The rows come from 4 hidden closed curves, with some noise, and rows from the same curve form a group. Each curve winds through 8 dimensions. The rows are also pushed far along 5 directions, which tell nothing about the answers.
In the rows, 128 means zero.
Known rows, each followed by its group:
[141 138 116 151 167 124 106 119  81 128 167 158 100 125 147 120 141 102
  90 110 116 140 161 161 143] : Q
[161 157 125 109 100 193  79  77 121 120  87 178 120 143 133 135 123  96
 104 146 109 102 118 138  87] : J
[151 144 128 101 140 134 106  97  91 128 114 139 146 139 130 130 124 123
 144 140 146 119 121 100 104] : X
[152 140  66  98 179 132 159  89 165 136 175 126 104 125 184 129 122 130
 110 201 100 141 127 137  73] : X
[115 148 127 125 138 157 105 113 144 143 144 146 109 154 128 122 142 120
 115 173 120 110 120 142 105] : J
[157 165 111 112 158 134 119  91 118 153 172 147 112 123 147 147 150 137
 138 143 115 122 133 143  80] : Q
[106 107 137 157 112 125 118 173 109  95 105 137 124 136  94 129 142  82
 112 107 146 141 123 128 170] : G
[142 145  87 100 170 151  89  97 130 136 130 135 118 140 174 148 132 118
 106 173 141 117 127 117  76] : Q
[136  84 132 191 168  85 171 131 132 152 188 126 112 103 137 122 115 132
 113 126  92 165 172 174 166] : J
[117 148 122 111 132 134 165 116 168 120 115 133 155 112 118 132 112 156
 151 156 129 115 117 130 108] : X
[174  93  94 113 129 129 126 101 128 132 105 114 133 134 143 148 105  95
 146 170 142 138 115  97 100] : X
[129 116 125 140 132 105 133 133 100 139 165 130 112 116 129 144 144 118
 149 127 128 135 125 131 152] : J
[142 107  98 136 110 163  74 143 139 103  75 145 126 151 129 180 126  72
 115 158 161 136  84 107  92] : G
[152  95 106 123 139 121 134 126 137 134 127 106 139 122 134 142 127 117
 151 154 136 133 131 109 120] : J
[123 119  98 116 136 130 126 129 112 118 125 133 120 127 141 125 130 106
 126 143 132 112 123 120 145] : Q
[158 148 149 120  85 164 105  84 113 104  70 183 151 105 103 157 109  98
 130 124 127 125 130 139 108] : Q
[158 123 150 112  98 141 129  88 137 132  95 136 157 123 127 136 109 137
 136 147 120 133 123 109  90] : X
[172 117 109 121 112 135 138  86 133 165 169 128 101 122 160 144 120 133
 150 161  89 122 104 129 101] : J
[160 101  98 136 154 109 133 122 117 150 145 106 120 139 155 128 109 125
 142 151 132 139 119 113 119] : X
[124 174 135 120 132 140 117 105 106 131 146 165 122 117 134 126 131 139
 126 118 117 113 126 157 122] : Q
[139 152 141 134  91 168  53 127  91 145  94 148 120 174 134 117 150 127
 105  96 125  89 108 118 100] : Q
[161 122 153  90  81 158  75  83 104 127  43 139 153 137 105 158 129 102
 140 122 154 102 133  86  92] : J
[105 138 140 117 143 119 122 128 103 127 129 137 140 118 110 126 148 131
 139 117 141 106 143 123 155] : G
[161 122  82 145 199 110 172  88 168 182 229 120  99 115 183 136 111 159
 142 209  87 151 131 165  88] : G
[123 177 149  97 102 147 112 123 124 118 111 130 155 133 124 132 133 165
 155 114 145 119  89 104  91] : Q
[116 134 110 118 128 124 122 139 134 122 108 117 152 125 154 128 140 150
 114 131 140 121 128 112 106] : J
[153 135 104 128 148 135 140  91 140 158 162 145 107 111 145 140 121 131
 145 154 102 112 134 157 115] : X
[114 109 116 146 128 158 110 152 192 124  80 116 129 163 117 140 111 115
 115 166 144 129 104 123 103] : Q
[140 103 111 140 156 127 129 143 166 127  99 107 156 130 140 144 104 146
 134 140 149 143 128 116 108] : Q
[136  70 164 115  99  57 224 106 137 127 114 100 152  72  83 119 118 118
 136 127 116 164 206 122 167] : G
[127 125 135 126 109 136 118 148 119 108 105 114 134 144 133 105 128 126
 103 102 128 136 126 110 131] : G
[157 106 143 120 120 112 176  86 166 130 101 131 161  87  94 165  88 128
 166 166 136 155 147 131 104] : G
[117 133 153 114  77 152 128 135 135 104  82 128 147 132  98 118 123 124
 146 121 129 115 105 112 137] : G
[110 110 104 128 178 118 143 131 153 127 157 124 112 107 152 147 127 130
 113 139 121 139 136 136 142] : G
[200 119  85  85 104 157 127  59 125 118  99 148 139 104 155 156 118  90
 145 177 109 124 123 110  75] : X
[ 89 122 152 139 114  90 186 157 175 128 142  98 136 109 130 114 114 185
 123 111 113 156 130 136 138] : J
[122  94 108 160 135 136 114 139 149 127 105 141 118 130 129 151 126  93
  98 137 127 123 137 143 137] : G
[123 112 117 138 134 140 123 121 167 125 106 136 130 130 128 147 122 111
 108 178 136 133 132 135 105] : J
[124 141 126 128 105 112 136 121 114 158 149 134 119 108 157 139 138 166
 132 104 108 113 122 136 119] : J
[ 97 169 202 148  99 127  86 146  47 124 102 160 146 142  86  89 156 143
 112  23 133  99 148 137 178] : G
[115 167 133  86 119 113 111 130  63 145 134 122 120 142 134 105 183 147
 126  69 133  84 145 100 126] : Q
[128 126  98 146 132 136 109 158 109 115 124 128 122 162 149 102 141 104
  97 137 126 129 111 118 121] : X
[169 126 155 135  96 107 126  93  77 137 130 150 125 122 107 142 134 102
 128 123 126 156 143 129 113] : G
[ 87 152 168 116  79 111 151 151 106 123  88 116 145 145  93  84 130 160
 133  74 136 103 120 104 150] : X
[129 105 122  99 143 111 159  90 159 136 115 130 140  84 129 168 118 132
 141 153 127 125 152 123 121] : G
[115 105 114 151 145 112 149 157 152 113 138 106 118 133 147 104 123 124
  77 124 115 166 150 137 138] : J
[140 179  57  82 129 150 140 126 154 134 147 111 128 133 207 129 128 188
 146 139 117  99  68 104  59] : G
[139 113 102 145 124 160  91 142 118 102 138 144 103 156 135 128 141  63
  99 174 127 147 104 127 127] : J
[156 129  73 102 125 131 176 117 169 136 123 102 136 128 156 127  81 158
 188 169 123 113  72 103  96] : X
[160 160 101  96 137 153 106 101 103 133 153 135 117 118 150 129 137 127
 154 121 121 101 121 132 118] : X
[130 158 116 127 126 181  54 131  96 116  68 161 126 171 122 122 149  91
  90  99 147  84 132 126 113] : Q
[127 111 167 130 144 110 116 123 101 117 114 128 138 124  90 131 137 101
 114 102 149 150 175 122 152] : J
[165 145 190  80  87 108 142  36  77 161 169 148 128  83 130 137 152 147
 141 121  81 129 166 128 113] : X
[ 93 115 107 170 159 105 176 196 195 115 160  93 137 118 137 136  99 174
 149 135 141 165  92 142 144] : J
[116 104 121 184 159 102 123 158 101 146 176 131 120 136 133 122 150 121
 119 137 128 140 133 149 154] : X
[112 129 115 144 147 132 124 159 139 117  96 127 134 142 120 109 129 123
 100  94 135 117 149 137 142] : Q
[116 155 100  90 125 138 143 133 169 128  87 114 151 128 143 132 129 168
 139 124 138  92 119 109  82] : Q
[138 147 145 126 140 114 133 121 109 129 133 132 136 115 135 114 134 149
 104  78 119 144 163 137 118] : Q
[120 118 167 130  84  94 160 157  86 106 104 109 160 116  95  93 136 136
 134  64 135 141 149 107 169] : G
[146 115 117 139 143  98 145 108  77 141 126 146 124 124 129 115 122 110
 121 115 121 122 155 128 142] : X

New rows. What belongs after each?
[156  90 133 156 167 111 113 104 100 141 164 135  96 153 125 129 120  76
  95 168 125 174 152 136 133] : X
[144 137  94 120 151 130 123 104 129 163 139 126 124 150 163 135 114 148
 143 179 133 110  98 107  79] : X
[128  88 126 148 168 110 150 141 157 142 132 103 129 135 111 128 111 125
 138 143 134 141 144 128 146] : Q
[121 127 107 104 110 129 140 143 144 105 111 116 138 114 146 157 121 141
 148 121 136 131  87  99 113] : G
[108  93 145 217 125 112  93 183  73 114 143 156 110 142 106 122 150  73
  82  97 132 158 140 162 194] : J
[129 145 143 117  69 155 101 114 135 128  70 147 146 127 131 150 122 142
 127 118 133 104 103 117  91] : J
[102 113 125 175 170 133  84 179 152 138 169 111 100 156 134 128 155 119
  89 135 141 148 145 156 142] : X
[122 102 122 155 140 129  83 136  74 127 128 152 108 141 113 136 150  65
 109 134 146 124 139 135 168] : Q
[114 107 119 154 136 124 106 181 101 125 146 110 113 159 123 112 153 102
 121 115 140 134 117 119 161] : J
[130 142 124 139 158 139 114 127 148 152 178 118 119 136 149 137 129 161
 150 156 127 131 106 139 114] : X
[132 200 115  58 122 162  81  81  87 164 138 146  89 156 150 120 154 141
 138 117 129  55 111 115  91] : X
[114 122 102 132 141 136 112 178 139 113 101 100 133 164 127 114 143 122
 116 112 155 118 120 103 123] : Q
[113 122 156 115  88 116 158 138 129 100 112 119 137 116 107 109 131 125
 116 110 121 146 134 118 147] : J
[132 135 124 102 123 116 145 120 112 119 137 136 127 108 120 136 144 114
 142 122 129 126 140 123 131] : Q
[139 134 165 115 141 106 143 101 113 137 154 127 122 119 104 128 137 132
 131 112 121 152 161 130 125] : Q
[ 97 166 144 129 160 150  80 148 132 125 131 130 136 155 123 118 149 150
 115 114 155 116 128 134 123] : X
[148 121 113 137 141 138 151  96 160 147 145 143 110 136 136 133  99 122
 135 187 108 132 109 145 101] : X
[133 135 115 109 166 133 121 114 134 151 142 115 124 145 137 128 128 141
 146 147 133 109 122 114 113] : Q
[144  81  94 158 167 110 162 171 166 110 128  87 141 122 134 133  97 127
 142 119 137 169 131 123 148] : J
[118 130 128 145 145 127 151 127 160 132 151 132 125 129 108 126 120 128
 142 166 125 137 122 150 131] : G
[119 148  90 156 173 165  80 193 129 108 116 108 135 187 156  89 130 141
 103  94 147 115  99 119 124] : Q
[129 172 107 107 115 171 143 133 192 100  86 119 164 127 165 114  84 190
 137 124 122 121  79 120  79] : Q
[137 107 127 133 112 115 120 107 110 163 152 130 113 121 148 147 141 129
 137 145 109 118 122 125 123] : G
[150 154 170 100  96 145 132  78 110 111  82 158 160  95  91 124 116 126
 144  90 121 112 159 136 133] : X
[133 131 120 113 168 125 144 106 147 136 135 117 139 120 141 126 101 157
 143 142 125 123 130 125 121] : Q
[131 147 145  99 106 126 144 112 152 127 122 117 152 116 124 141 122 166
 158 135 136 138 108 110  89] : Q
[184  91 123 117 100 132 147  81 130 126  96 126 153 102 145 134 105 110
 126 145 100 144 154 115 106] : J
[133 105 138 152 121 140 119 130 156 138 101 135 132 142  90 153 120 105
 138 154 140 129 122 135 119] : Q
[119 174 113  88 110 159  88 122 119 130  75 139 140 150 135 123 154 142
 119  99 147  69 123 108  87] : Q
[111 131 128 150 144 132 113 162 117 123 142 126 101 162 119  98 150 106
  86 103 123 129 139 140 147] : Q
[184  59 110 168 108 127 146 109 149 147 132 134 114 116 124 166 105  78
 139 173 100 157 132 147 121] : Q
[127 122 132 122 135  92 175 114 127 136 147 123 151 103 127 127 123 156
 157 150 123 135 129 117 124] : X
[160 118  95 133 120 135 135 133 147  93 106 129 153 107 151 145 106 116
 124 137 133 161 120 126 103] : Q
[146  98 131 179 139 134 117 137 157 125 117 137 143 126 115 158 102 114
 134 155 140 166 116 146 119] : Q
[157 128 191 125 108 129  81  71  50 153 118 165 131 127  89 143 150  97
 135 113 130 115 159 126 138] : J
[120 191  91  74 177 150  92 100  89 129 156 145 118 140 179 118 146 151
 129 140 140  89 111 118 102] : Q
[149  95 138 154 113 114 148 139 137 104 112 121 134 125 111 125 104  98
 110 121 126 183 137 128 135] : G
[146 106 135 146 125 128 115 107 126 155 135 134 128 125 139 152 118 132
 134 140 119 137 121 130 112] : G
[146 148 105 121 129 150 129 123 130  89  96 143 156 112 146 126 105 125
 119 109 133 135 124 131 111] : Q
[132 159 177 108  97 122  97  99  71 140 139 152 130 125 109 137 157 133
 139 105 133 123 131 121 117] : Q
[136 121 121 119 167  77 216 108 156 129 175 110 148  79 148 114 106 174
 139 141  97 167 163 139 124] : X
[129 123 116 113 175 115 136 113 115 126 141 128 122 121 135 122 128 115
 118 132 135 131 158 129 146] : Q
[112 121 148 127 109 113 141 141 113 116  67 138 153 109  75 127 130 112
 140  80 155  99 166 130 169] : X
[179 132 123  98 120 145 115  82  93 138  97 141 135 122 131 131 127 110
 135 106 116 102 152 117 108] : Q
[126 156 127 114 124 161 109 139 148 108 107 124 125 149 134 122 115 138
 120 114 133 125  99 120 105] : J
[109 150 100 124 151 148  83 165 122 142 133 108 120 182 146 115 155 146
 137 134 152  87  85 101 112] : Q
[134 191 135  84  95 163 112  79 105 139 116 161 130 141 137 113 138 153
 136 136 107  78 101 121  83] : X
[147  98  87 133 137 130 150 147 178 112 108  94 157 124 171 124 101 146
 124 155 126 152 118 110  99] : J
[ 99 112 142 137 106 145 121 162 151 108  75 115 144 144 107 101 124 121
 110 110 129 112 132 121 159] : G
[120 109 148 136  97 121 110 135 123 122  62 138 150 120  92 158 140 103
 112 115 156 126 158 120 123] : Q
[152  95  92 129 156 128 122 130 137 134 137 113 106 146 137 141 135  86
 116 161 129 137 142 120 116] : Q
[123 119 155 158 130 116 120 140  83 110  96 154 134 119  96 111 136  94
  89  61 129 134 184 152 176] : Q
[121 119 124 129 174  87 166 138 127 130 157 100 140 123 135 115 116 162
 146 130 138 156 135 116 136] : X
[132 147 132  93  91 126 146 114  97 106 134 137 131 109 131 114 142 123
 132 117 112 124 125 117 135] : J
[ 82 120 123 174 167 131  66 193 114 114 102 126 128 172 128 113 148 108
  64 103 171 129 142 133 149] : Q
[135 131  66 128 170 147  95 124 160 150 166 128  98 150 174 161 147 118
 116 201 137 123 102 133  68] : Q
